The groups are shells around one centre, one inside the other: the same stretched ball of 6 dimensions in 9 sizes.
In the rows, 128 means zero.
Some rows, each with its group after it:
[138 137 171 145 107  90 154 167  99 144 126 108 132  99 135 116 187]
nete
[123 128  88 123 119 102 106 123 115 114 121 134 133 141 121 140 111]
gul
[147 102 142 128 147 133 153 174 129 150 129  99 100 102 131 117 164]
fef
[ 98 141 154 108 115 152 138 100 164 161 132 147 102 118 167 138 121]
nor
[123  92 102 110 153 139 110 136 145 104 124 123 126 136 117 138 100]
mora
[116 123 115 127 121 106 118 130 120 112 123 132 133 134 127 146 124]
mora
[116 153 174 120  96 130 133 115 159 131 144 144 117 131 153 143 128]
tivus
[119 171 184 102  83 133 117  91 160 135 139 149 144 130 154 109 111]
nor
[113 110 118 102 144 144 124 120 132 156 110 122 129 107 139 104 119]
dil
[116 102 173 130 135 107 141 162 107 116 113 106 159  99 124 117 164]
nete
[132 140  92  90 117 157  88  86 181 116 143 154 109 165 133 134  55]
Zaso
[145 149 133 102 114 159 133 114 168 177 143 132  85 122 155 107 117]
nete
[108 145 177 103 108 158 128  99 182 135 143 149 114 131 159 136 107]
nor
[139 107 157 126 140 140 150 164 148 136 138 110 100 113 135 132 151]
dil
[133 139 173 108 116 142 139 128 146 160 131 121 124 105 148  95 141]
vonus
[104 151 120 128  98  90 120 110 102 139 114 141 142 123 141 134 136]
nete
[121 147 184 130 104 114 157 141 120 169 126 120 123  93 156 111 177]
vonus
[156  91 138 123 152 132 132 177 137 108 135  99 120 122 110 121 138]
fef
[123 148 139 125 111 126 152 128 127 190 126 126  94 101 161 117 159]
dil
[ 94 130 182 118 119 131 147 122 133 154 118 130 135  97 158 121 153]
gul
[150 133 114 128 111  94 111 145 109 109 128 119 143 136 112 119 129]
tivus
[115 136 197 122 114 139 155 135 153 150 137 127 113 105 159 129 156]
vonus
[107 135 126 131 113 104 133 126 113 142 119 133 124 118 143 142 144]
gul
[ 86 113  88 116 143 127 135 111 106 182  96 130 115  97 153 125 137]
Zaso
[133 120 152 148 120  85 150 174  90 133 120 104 134 102 126 126 185]
Zaso
[122 139 204 112 102 135 119 122 175  81 151 142 147 145 136 142 109]
dil
[119 141 166 100 111 150 118 105 172 125 139 142 128 134 146 123 102]
mora
[126  99 108 107 142 122  93 131 132  79 119 125 161 144 104 127  90]
nor
[110  87  81 113 162 147 122 132 144 130 119 126  99 129 130 151 106]
nor
[146 139 115 122 114 103 122 139 104 149 119 116 135 116 126  98 142]
tivus
[115 133 116 110 114 123 102 105 144 105 129 145 138 147 129 141  93]
mora
[127 133 153 132 104  99 113 138 136  74 140 135 147 150 119 155 120]
fef
[ 90 123 171 126 121 125 145 126 136 134 122 134 127 110 153 149 147]
dil
[118  84  66 110 170 152 124 136 138 150 115 119  91 121 130 137 110]
nor
[138 162 108 104 104 136 123 101 137 189 127 135 103 118 153  95 120]
Zaso
[119 118 154 134 118  95 126 150 112  95 123 121 155 125 120 139 145]
gul
[142 111 124 122 135 136 125 150 156 108 143 123 102 141 124 149 118]
tivus
[140 163 151 106  92 133 113 105 161 132 145 143 124 142 142 115 105]
tivus
[157 127  89 118 129 116 123 145 107 163 119 108 116 114 123  92 138]
fef
[138 126  98 120 122 101 107 134 105 121 117 120 147 129 114 112 121]
vonus
[113  84  27 115 165 128 102 127 119 124 108 127 107 139 115 151  91]
Zaso
[142 105  86 117 139 124  99 140 141  86 134 127 123 156 105 146  91]
vonus
[114 126  88 119 131 118 132 123 104 180 106 123 112 103 144 113 141]
gul
[129 117 102 122 120  96  88 131 121  61 126 133 162 160 100 147  93]
nete
[135 124 120 109 128 123 117 130 121 141 117 117 140 116 126  97 124]
mora
[141 125 181 142 120 108 165 176 114 151 131 102 115  94 139 119 192]
Zaso
[117 167 173 115  84 111 126 105 128 148 126 139 149 116 151 105 137]
tivus
[100 144 131 128 110 113 141 116 118 166 118 137 112 109 157 137 149]
dil
[143 144 151 108 106 147 110 117 184 100 158 144 111 158 134 142  90]
fef
[118 116 125 100 130 146 100 110 164  97 133 140 135 148 126 137  81]
vonus
[127 129  76 124 125 111 121 126 110 155 117 127 110 124 133 128 128]
gul
[143  99  61  93 160 170 106 122 168 142 132 126  85 142 125 124  77]
fef
[115 134 177 104 114 148 121 112 170 115 139 140 134 131 144 129 108]
mora
[152 127  44 110 136 133 112 124 126 169 124 124  87 132 128 112 106]
nete

New rows, each followed by its group:
[149 127  96 118 132 142 134 138 146 164 137 122  76 126 139 126 127]
fef
[101 116 109 125 138 123 147 131 109 180 106 122 106  95 152 127 155]
tivus
[142 111 142 113 131 119 113 147 127 102 124 112 156 125 111 106 122]
gul
[126 122 144 106 128 131 123 128 129 140 118 119 144 110 132  96 127]
gul
[103 133  96 111 128 148 132 102 148 179 123 143  83 119 161 141 117]
nete
[162 136 160 115 118 132 137 152 140 149 138 109 119 113 132  92 145]
nor
[134  97  88 104 152 138 105 134 133 120 118 117 131 131 113 114  99]
vonus
[106 148 204 103 102 143 131 104 158 139 131 139 148 112 157 108 127]
nor
[139 169 184 125  85 124 144 126 151 154 149 135 106 121 157 124 149]
Zaso
[152 119 120  96 131 140  99 127 149 110 131 121 143 139 113  98  91]
dil
[143 101  78  88 147 150  77 114 162  83 130 131 140 161 102 119  52]
Zaso
[131 132 137 129 110  93 117 141 109 107 124 123 153 129 120 125 136]
mora
[151 104 141 126 144 134 147 173 133 143 132 100 104 108 127 116 156]
nor
[156 135 101 130 116 112 124 147 129 133 139 122  99 138 124 134 131]
Zaso
[115  97  85 110 152 124 113 131 109 137 102 117 139 115 121 112 118]
nor
[124 128  65 109 133 130 115 111 121 172 114 130 104 121 138 115 111]
gul
[121 142 102 111 112 114 111 107 117 149 115 135 136 124 136 111 116]
vonus
[114 145 221 117  91 114 118 122 152  75 141 139 176 136 133 131 123]
fef
[ 99 132 200 131 102 104 127 131 138  78 133 139 162 132 134 157 136]
Zaso
[138 139  57 119 118 105 107 119 104 154 116 130 116 132 126 116 115]
nete
[116 120 119 102 126 137  97 107 156  95 130 142 141 149 125 137  81]
vonus
[163 135 119 129 113  97 120 156 107 125 130 110 134 127 113 106 142]
fef
[137 117 111  99 130 146  88 114 173  78 143 140 131 165 114 141  65]
tivus
[132  83  80 136 159 112 130 170 110 117 119 107 107 124 112 150 139]
Zaso
[145 143 101 106 110 118  95 113 131 121 128 133 141 143 119 107  95]
gul
[158 142 193 137 101 107 145 168 133 117 148 111 127 120 129 121 166]
Zaso
[134 135 173  99 114 149 115 117 170 114 141 133 139 134 135 111 103]
vonus
[119 135 128 103 122 160 122 104 176 145 141 144  94 136 152 139  98]
dil
[110 144 155 107 102 125 103  99 155  95 134 150 152 147 135 138  93]
tivus
[113 130 205 109 113 151 130 121 182 101 148 139 132 133 145 140 114]
nor
[154 117 133 121 129 133 120 152 156 100 147 121 112 145 118 138 115]
gul
[132 123  60 115 135 120 116 124 110 165 112 123 109 121 130 114 120]
gul
[157 110 117 114 142 142 127 154 147 134 137 111 102 126 122 116 124]
vonus
[154 140 153 100 113 141 111 125 156 122 140 125 138 133 126  94 106]
tivus
[124 104 152 110 141 140 127 141 142 119 124 116 138 116 127 116 126]
vonus
[ 98  93 117 124 146 112 119 139 113 102 108 124 149 122 121 146 126]
nete
[125 123  69 116 125 109  95 116 120 109 120 137 132 149 116 139  93]
tivus
[138 110  79 119 134 116  96 135 134  87 131 130 128 157 107 147  91]
gul
[123 125  91 131 124 108 124 133 117 134 124 131 108 131 132 149 130]
nor
[105 157 143 110  95 110 113  95 119 143 115 143 157 119 146 108 121]
fef
[128 122  72  95 137 153 100 101 157 140 127 140 105 144 132 125  76]
gul
[138 134 173 114 110 116 117 136 134 106 131 121 161 125 123 104 128]
mora
[149 121 129 110 131 151 121 137 171 119 149 127  98 142 129 134 105]
gul
[134 166 201 119  87 116 145 128 129 163 132 124 141 100 154  89 163]
nor
[126  89  74 113 157 134 107 137 137 107 121 123 117 140 113 144  96]
vonus
[121 171 228 124  82 120 161 127 134 176 133 126 133  89 169  96 180]
nete
[160 126 105 115 123 113 107 144 120 117 128 115 138 135 109 103 116]
gul
[145 105  84 127 143 103 120 159  95 133 112 104 130 117 110 111 139]
dil
[ 96 168 225 110  78 126 128  94 158 121 136 153 160 122 161 125 128]
Zaso
[158 150 180 127  93  93 125 152 113 115 134 112 162 120 120  94 154]
Zaso
[106 105 118 101 146 157 120 113 157 136 122 133 116 124 141 131 101]
tivus
[139 136 248 127  99 120 142 159 157  84 151 119 157 123 131 125 155]
Zaso
